The rows come from 5 hidden closed curves, with some noise, and rows from the same curve form a group. Each curve winds through 8 dimensions. The rows are also pushed far along 4 directions, which tell nothing about the answers.
In the rows, zero is written as 128.
Known rows, each followed by its group:
[133 123 122 105 132 116 133 125 121 126 146 122 105 147 116 120 119 144
 131 134 134 125 119 134 137] -> (1)
[190 131 105 113 140 146 132 125  97 185 114 185 145 133  98 144 132 102
 105 108 112 153 197 124 117] -> (3)
[198 156 112 107 115 147 133 106 136 148 104 175 151 133 118 167 119 114
 106 111 105 157 135  92 143] -> (0)
[150 126  98  97 118 135 131 123 131 129 122 143 129 129 134 135 140 119
 127  99 139 152 149 125 118] -> (2)
[114  99 184 145 173 143 128 113 120 146 105 117 127 153  68 115 105 110
 145 151 127 111  94 114 125] -> (1)
[126 106 146 114 105 110 138 143 125 132 125 131 112 129 149 131 136 168
 136 108 127 145  85 135 142] -> (0)
[167 189 150 139 103 125 121  95 181  95 117 109 142 120 116 141 130 103
 113 129 113 145  99  83 113] -> (0)
[107 122 149 141 119 115 147 129 123 144 115 119 112 116 130 127 140 137
 155 107 142 112 111 154 143] -> (3)
[ 90 100 113 112 131 113 137 162 105 128 147 117 120 153 126 124 116 126
 114 155 144 108 169 147 112] -> (0)
[118 116 114 128 118 134 128 137 138 127 120 124 119 130 148 127 129 148
 128 123 130 124 115 121 144] -> (4)
[129 132 117 118 149 126 121 112 128 141 125 119 106 136 135 130 124 126
 133 131 138 143 146 120 119] -> (4)
[105 157  89  72 108 123 128 153 132 103 144 132 106 143 157 132 140 121
 134  95 139 129 150 147 135] -> (1)
[154 107 140 152 123 119 122 113 123 148 110 139 148 111 123 121 141 133
 134  96 120 160 115 126 141] -> (3)
[151 122 135 139  96 105 143 122 149 147  97 130 132 115 158 152 140 146
 127  91 130 160 115 116 147] -> (2)
[ 68 129 130 112 147 138 118 146 139  98 126 109 114 154 112 106 127  98
 150 123 143 104 119 131 130] -> (1)
[148 158 124 126  75 125 139 146 139 127 130 118 129 102 171 131 146 159
 117 103 114 129 122 141 135] -> (0)
[103  80 153 166 159 139 106 121 106 156 107 119 138 142  98  98 114 121
 143 139 126 119 111 120 145] -> (3)
[143 128  72  81 110 128 136 151  89 138 167 142 108 106 146 105 162 144
 135  85 144 127 183 193 115] -> (2)
[135 146 143 124 121 144 135 125 133 124 121 118 135 146 108 121 125 111
 132 145 134 111 137 127 106] -> (2)
[149 130 148 165 148 120 124 104 131 145 119 139 140 101 114 131 137 117
 127 118 114 147 127 122 129] -> (2)
[114 112 126 127 156 160 118 139 141 112 126 120 134 156  91  99 115 116
 127 146 124 102 116 114 132] -> (1)
[107 105 119  92 109 106 141 148  84 126 164 105 109 131 146 104 134 156
 149 119 156 120 138 189 113] -> (1)
[139 156 122 141 153 167 132 134 133 142 115 146 155 145 103 132 116  93
 118 150 114  99 179 120 121] -> (3)
[129 109  98  96 145 115 125 139  88 133 163 142 127 141 127 101 139 129
 140 120 147 146 187 174 106] -> (4)
[104 164 127 122 132 131 122 135 128 125 131 115 118 135 130 142 115 104
 114 150 123 108 147 118 118] -> (4)
[179 103 197 153 129  89 138  71 141 154  99 126 110 112 110 149 123 173
 138 113 115 179  23  91 153] -> (1)
[142 131 121 119 117 136 121 141 131 120 135 108 147 138 133 104 126 132
 122 109 121 138 134 137 128] -> (0)
[131  99 130 141 157 169 120 139 126 135 113 125 164 157  97 110 105 105
 115 158 121 120 152 111 108] -> (2)
[ 99  38  76  86 162 138 139 188  43 179 159 149 122 169 123  78 136 145
 140 122 159 119 236 210 104] -> (2)
[ 51  66 142 141 175 117 120 139 119 110 132  85 126 154  93 101 107  98
 140 153 157 103 124 133 122] -> (2)
[175 128 144 139 170 182 117 121 136 143 108 148 170 160  76 138  87  98
  83 184  90 127 138  68 108] -> (0)
[112 127 118 129 130 139 122 137 143 113 129 123 125 133 111 106 144 110
 130 120 133 114 137 128 125] -> (1)
[100 146 117 134  85  82 133 125 136 106 144  93 104  86 193 137 141 164
 148  96 145 127  94 157 161] -> (4)
[122 140 199 152 118 118 121  94 160 109 108  68 102  95 129 132 121 148
 139 122 117 132   4  95 135] -> (0)
[ 66  86 123 106 135 117 137 140 102 128 139 116  72 129 117 115 137 141
 156 124 160  89  98 157 142] -> (3)
[130 103 135 156 195 133 112 114 108 149 132 154 144 128  95 111 127 107
 132 140 121 145 162 132 117] -> (2)
[138 118 153 122 134 116 126 100 140 138 104 138 104 128 129 157 121 136
 129 127 126 161  80  91 134] -> (4)
[131 131 141 132 121 130 118 117 131 141 110 117 123 129 103 130 125 108
 119 122 123 125 113 106 133] -> (3)
[101 116 104 109 115 104 136 146 110 123 141 145 120 114 169 144 137 149
 143 100 140 133 129 159 156] -> (4)
[ 75  94 155 140 131  92 124 139 117 126 133 123  99 121 152 111 148 161
 161 112 142 139  93 155 140] -> (0)
[165 124 140 128 116 122 130 102 125 133 114 162 145  98 137 167 133 125
 122 116 121 170 104 109 118] -> (1)
[ 80  67 167 145 190 130 117 160  77 171 133  98 122 150 108  79 115 133
 138 139 128 123 150 165 111] -> (0)
[182 138 152 158 157 145 122  85 149 139 100 150 175 147  94 137 106 106
 127 148 109 158 127  88 129] -> (3)
[143 121 133 143 136 155 116 135 137 143 109 161 148 149 111 123 133 116
 109 148 107 139 147  96 114] -> (4)
[145 115 132 110 133 117 119 119 124 126 134 122 125 130 131 122 128 138
 128 113 127 165 114 126 117] -> (1)
[145 135 130 126 132 104 138 112 131 130 131 150 123 123 131 156 123 135
 122 129 124 144 121 117 141] -> (2)
[ 93 132  93 100 155 150 122 156 117 123 142 121 123 155 147 116 120 116
 134 139 141 113 186 151 115] -> (4)
[128 124 147 164 133 128 136 110 162 113 119 137 120  98 124 127 151 141
 141 128 126 123  88 116 133] -> (3)
[114 120 135 103 128 140 131 140 107 121 137 114 131 136 128 127 111 124
 131 137 133 119 121 140 112] -> (1)
[ 57 134 116 102 118  93 139 146 127  87 155  96  91 135 142 131 126 128
 148 130 162  91 114 157 142] -> (2)
[134 115 133 140 155 136 126 129 110 146 127 149 141 106 125 148 116 121
 114 132 111 134 134 123 132] -> (2)
[136 131  96 126 149 141 130 125 126 136 131 182 125 123 118 135 149 116
 127 128 129 128 170 129 126] -> (3)
[157  95 151 157 178 123 112 104 120 172 109 169 131 125 101 134 137 119
 112 130 107 181 140  95 112] -> (3)
[121 103  86 105 132 149 124 169 100 150 136 168 128 156 131 108 142 131
 118 131 129 126 197 147 114] -> (4)
[163 153 103 125 129 128 125 114 156 119 129 123 128 106 129 144 128 117
 103 101 116 141 126 105 144] -> (2)
[141 109 115 137 110  89 122 113 113 164 128 136  93 103 166 141 147 171
 124 110 131 160 124 128 145] -> (4)
[ 80 138  88  73 161 149 115 170 109 115 151 129 115 173 124 111 116  93
 130 128 138 109 191 152 117] -> (1)
[153 115 148 142 150 145 126 112 113 170  95 144 149 147 108 147  96 123
 124 141 112 135 122 102 150] -> (3)
[115  90 170 165 140  80 129  97 121 140 125 125 107  89 132 120 153 155
 163  96 140 162  72 147 144] -> (2)
[109  90 198 179 158 123 119 107 138 131 114 108 121 134  82  96 132 133
 142 167 128 126  76 110 103] -> (0)
[139 102 126 120  98 105 126 131 102 166 119 130 102 126 138 125 141 153
 125 102 130 147 121 130 139] -> (3)
[138 122 139 157 144 147 118 123 135 141 102 152 161 137 117 132 117 115
 125 135 108 135 128 105 146] -> (0)
[ 91 173 139 149 113 149 113 136 187  51 140  85 143 149 108  99 126  95
 122 179 127  80 110 101 103] -> (0)
[126 121 168 152 144 138 137 119 141 142 107 115 108 129  99 124 130 132
 129 149 126 106  98 108 119] -> (3)
[145 111 129 138 126 124 129 122 133 143 117 142 124 118 115 118 153 132
 129 101 126 147 126 126 128] -> (1)
[ 58 144 144 159 150 122 110 128 142  95 136  68 123 122 141 117 107 111
 140 152 135  89 103 127 143] -> (4)
[168 108 145 147 172 129 109 114 108 170 123 147 151 131 114 117 124 125
 115 128 107 182 162 121 107] -> (1)
[ 94 127 142 113 141 119 133 122 127 103 138  82 114 136 115 118 111 118
 150 130 150 107  96 143 129] -> (4)
[136 123 149 112 103 103 148 128 120 151 117 142 101 126 136 149 140 151
 133 109 132 142 107 132 132] -> (0)
[131 155 144 153 133 162 111 135 148 121 118 107 150 142 109 115 115 101
 102 168 106 106 140  96 103] -> (4)

New rows, each followed by its group:
[165 158 136 143 109 131 131 120 163 113 116 133 162 134 125 168 104 110
  81 164 103 136 128  71 117] -> (0)
[130 189 152 148 130 156 110  94 177  84 115  92 138 134  84 120 117  76
 123 159 120  98  98  80 107] -> (0)
[123 103 114 125 120 112 136 133 128 114 131 129 145 129 126 138 125 115
 119 129 143 135 142 125 122] -> (2)
[116  78 144 137 158 130 126 132  97 170 109 156 131 144 109 117 126 134
 150 113 129 139 128 141 149] -> (0)
[ 63 130 102 110 144 153 121 172 126  93 145 117 141 157 139  99 126 106
 147 137 142  92 171 163 122] -> (4)
[126  96 129 126 114 105 132 143 118 129 145 134 123 143 130  94 157 153
 142 117 142 146 144 158 111] -> (0)
[138 108 122 135 122 116 129 128 126 140 131 134 115 113 121 112 155 139
 130 102 132 141 131 136 128] -> (1)
[121 130 112 107 124 121 127 164 105 135 152 112 128 133 151 109 133 138
 120 111 125 135 175 164 113] -> (0)
[126 125 141 121 117 121 137 123 119 147 110 120 127 139 132 144 108 133
 138 120 132 123 107 129 154] -> (3)
[ 72  99 116 137 150 109 112 135 106 144 136 107  87 133 135 112 126 136
 137 141 147 109 140 138 140] -> (4)
[120 125  83 107 109 117 127 137 123  98 157 149 125 115 154 134 140 138
 128 124 140 126 139 145 135] -> (1)
[104  95 103 120 133 115 133 141 122 112 138 123 138 139 121 127 124 110
 122 130 148 125 156 136 122] -> (2)
[187 140 141 146 133 148 126 106 136 148 122 161 141 122 105 131 137 129
 103 156 104 147 140  97  92] -> (0)
[115 171 102  94  84 104 146 132 145  96 139 127 112 121 154 162 135 118
 126 114 147 115 136 136 133] -> (2)
[127 109 113 133 105 104 137 144 120 133 134 137 136 123 155 138 133 146
 117 127 131 137 148 137 134] -> (0)
[ 96 142  67  76 162 161 119 158  99 113 162 135 119 139 117 122 120  84
 119 134 139  96 198 154 109] -> (2)
[138 114 100 106 143 136 128 172  79 168 152 141 134 140 143 104 134 142
 113 116 120 139 212 175 108] -> (0)
[ 92 128  99 121  98 112 134 160 131 101 148 113 132 131 158 129 128 132
 117 139 141 104 153 145 131] -> (0)
[136 111 167 142 133 119 131  93 133 117 123 121 131 126  87 120 128 121
 148 143 140 131  81 120 113] -> (1)
[120 116 141 125 103 106 138 122 134 116 122 101 126 142 112 122 127 123
 136 120 148 121 109 130 129] -> (0)
[116 141 190 172 142 130 117  97 147 140  90 106 126 105 119 139 119 121
 145 122 110 130  54  98 150] -> (0)
[162 157 133 143 106 108 123 101 152 121 122 149 133  95 154 164 138 137
 113 124 113 164 106  98 130] -> (0)
[141 140 130 128 104 127 133 125 134 119 141 127 109 113 131 120 149 145
 123 141 129 121 118 130 104] -> (0)
[169 176 112 149 140 145 116 108 154 115 128 154 163 108 119 142 131  93
 105 132 103 141 162 104 121] -> (2)
[164 172 124 122 135 142 116 119 148 117 131 130 152 145 108 127 121  91
 103 141 112 144 169 103  98] -> (0)
[ 95 177 140 112  75 117 139 135 163  85 125 100 102 122 148 146 134 127
 135 122 136  96  78 120 139] -> (0)
[122 131 139 117 151 145 130 138 116 148 119 145 123 154 103 133 119 111
 121 146 120 115 151 120 117] -> (0)
[136 135 203 166 120  94 139  76 165 127  86 112 120 104 118 173 118 124
 136 126 122 152  30  75 145] -> (2)
[140 119 117 106 141 141 129 141  92 155 149 137 105 128 122 112 135 141
 122 135 126 127 159 151 100] -> (0)
[143  81 151 135 153 131 127 112  84 182 120 121 110 118 100  99 134 144
 152 106 135 138 113 152 127] -> (0)
[115 110 154 161 179 161 111 124 117 150 106 151 161 144 103 114 117  96
 137 157 118 131 157 118 106] -> (2)
[132 126 145 142 129 128 131 104 142 118 117 114 139 142 103 112 125 121
 151 131 140 122 106 127 135] -> (3)
[ 79  82 144 136 187  97 116 121  96 139 147 122 102 145 107 106 119 132
 154 146 146 129 126 149 133] -> (1)
[150 151 149 133 164 152 119  98 148 112 120 111 155 142  86 133  94  88
 118 156 117 127 115  93 116] -> (4)
[ 87 125 138 119 129 122 125 122 119 113 142  93  93 134 102  92 144 115
 160 125 160  99 115 154 113] -> (0)
[155 148 125 113 154 154 123 120 134 125 131 139 139 162  89 130 102 107
 112 158 114 117 141 105 123] -> (1)
[165 160  87  92 135 145 113 132 126 124 143 154 145 137 134 123 132 112
 119 101 114 157 175 132 124] -> (0)
[144 147  81 110 120 114 126 126 125 106 160 164 134 116 146 133 146 127
 128 117 136 143 170 149 124] -> (2)
[113 121 156 135 123 103 130 102 143  96 132 117 121 125 118 130 128 132
 148 142 143 131  73 120 127] -> (2)
[112  73 148 115 143 113 148 139  76 175 125 142 101 137 105 113 140 143
 160 106 150 127 135 174 124] -> (1)
[ 83 108 169 162 188 117 118 116 135 117 127 107 120 144  98 118 100 119
 140 167 127 109  93 114 143] -> (2)
[139 144  73 104 145 168 121 159 108 128 164 163 139 161 103  98 137 104
 104 171 126 102 237 144  76] -> (0)
[143 160 108 125 107 144 125 137 150  98 146 140 137 136 122 113 145 118
 110 158 125 114 162 122  95] -> (0)
[114  96 103  89 142 141 133 171  90 145 148 145 122 164 123 110 120 139
 121 136 130 118 173 158 117] -> (0)
[102 143 155 146 119 114 109 121 152  94 128 122 133 118 150 130 137 126
 135 137 121 148  95 112 115] -> (4)
[182 152 148 135 102 119 138 105 131 165  98 165 125  98 147 165 144 147
 128  88 107 167 101 113 146] -> (0)
[146 105 134 155 129 126 127 125 122 156 109 157 152 124 136 136 131 139
 125 121 117 150 133 121 145] -> (0)
[116 117 142 150 153 119 117 121 123 137 126 143 127 122 131 128 132 130
 128 140 121 146 130 122 123] -> (0)
[161 133 134 126 144 134 124 105 116 153 126 143 125 135  90 115 138 109
 130 129 129 139 154 127 102] -> (0)
[ 86  70 126 144 188 127 105 138  82 175 138 116  99 146 116  95 118 137
 128 158 136 124 166 140 119] -> (4)
[ 87  68 131 109 125  84 148 157  85 151 146 119  97 145 135 122 132 154
 135 131 157 127 147 168 120] -> (0)
[151 103 139 151 141 121 134 124 112 161 114 161 149 103 140 153 125 141
 115 119 112 157 128 123 139] -> (2)
[112 111 114 122 132 131 126 151 116 121 153 136 125 153 112  88 147 129
 131 147 140 116 174 153  94] -> (0)
[124 127 113 109 142 138 125 123 127 129 127 148 109 137 114 146 120 117
 119 141 129 121 127 108 131] -> (3)
[122 141 117 120  90 114 140 135 157 121 111 112 122 129 158 140 138 133
 129  99 138 132 129 125 144] -> (2)
[110 138 143 118  95  94 147 119 136 122 118 120 106 116 145 155 141 126
 145 105 150 133 103 133 134] -> (2)
[112 160 108 127 168 176 107 138 149  93 130  98 177 185  67 113  80  42
  96 188 121  82 190  90 101] -> (0)
[170 105 105 114 102 118 141 120 109 146 136 154 121 117 131 138 140 154
 119 122 136 145 135 136 124] -> (0)
[107 112  94  75  88 110 145 171 104 122 156 130  99 139 165 121 144 168
 133 102 146 120 136 173 136] -> (0)
[133 151 121 119  83 109 141 137 153 102 133 116 132 129 147 158 123 130
  97 144 127 124 125 109 123] -> (0)
[141  98 114 129 151 122 117 115 107 146 134 156 132 134 110 108 141 126
 142 119 137 154 155 142 121] -> (0)
[139 128 145 132 113 115 132 112 131 124 129 135 113 101 155 137 139 166
 149 112 127 146  70 133 144] -> (2)
[147 103  94  89 101 116 138 132 115 144 128 147 116 124 150 130 155 142
 138  82 151 163 151 151 122] -> (2)
[115 109 138 107 132 115 140 145  99 155 128 142 105 149 118 132 130 134
 131 130 136 127 143 144 120] -> (0)
[122 106 158 145 126  96 128 112 107 164 112 116 109  95 152 133 140 154
 154  80 132 155  90 148 153] -> (0)
[110 174 123 131 130 151 116 133 140 116 124 119 132 123 132 132 119 101
 126 126 116 104 134 121 139] -> (0)
[136 147 112 122 127 161 127 126 135  95 142 123 147 131  95 134 109  93
 104 173 127  87 136 109 104] -> (1)
[135 130 110 122 147 150 121 135 110 134 141 161 141 132 136 122 130 132
 131 138 120 130 160 143 121] -> (2)
[144 147  96  75  61 102 148 144 107 109 164 118 117 112 176 132 145 163
 136 101 150 134 137 178 119] -> (1)
[106 127 155 137 115 125 127 116 146 114 105 116 125 129 125 135 121 128
 149 112 130 119  62 112 163] -> (0)
[154 146 138 144 132 143 106 109 149 106 128 126 151 133 103 134 109 112
  97 162 103 134 108  78 116] -> (4)
[136 106 148 128 125  89 130 106 131 129 139  99  90 118 127 123 125 170
 132 121 133 144  67 121 147] -> (1)
[103  71 162 143 171 104 133 124 105 163 121 137  89 111 110 122 148 140
 142 109 136 151 107 139 119] -> (3)
[105 153 129 104  97 120 140 143 131 119 128 126 101 129 142 138 139 131
 137 115 136 108 117 138 135] -> (0)
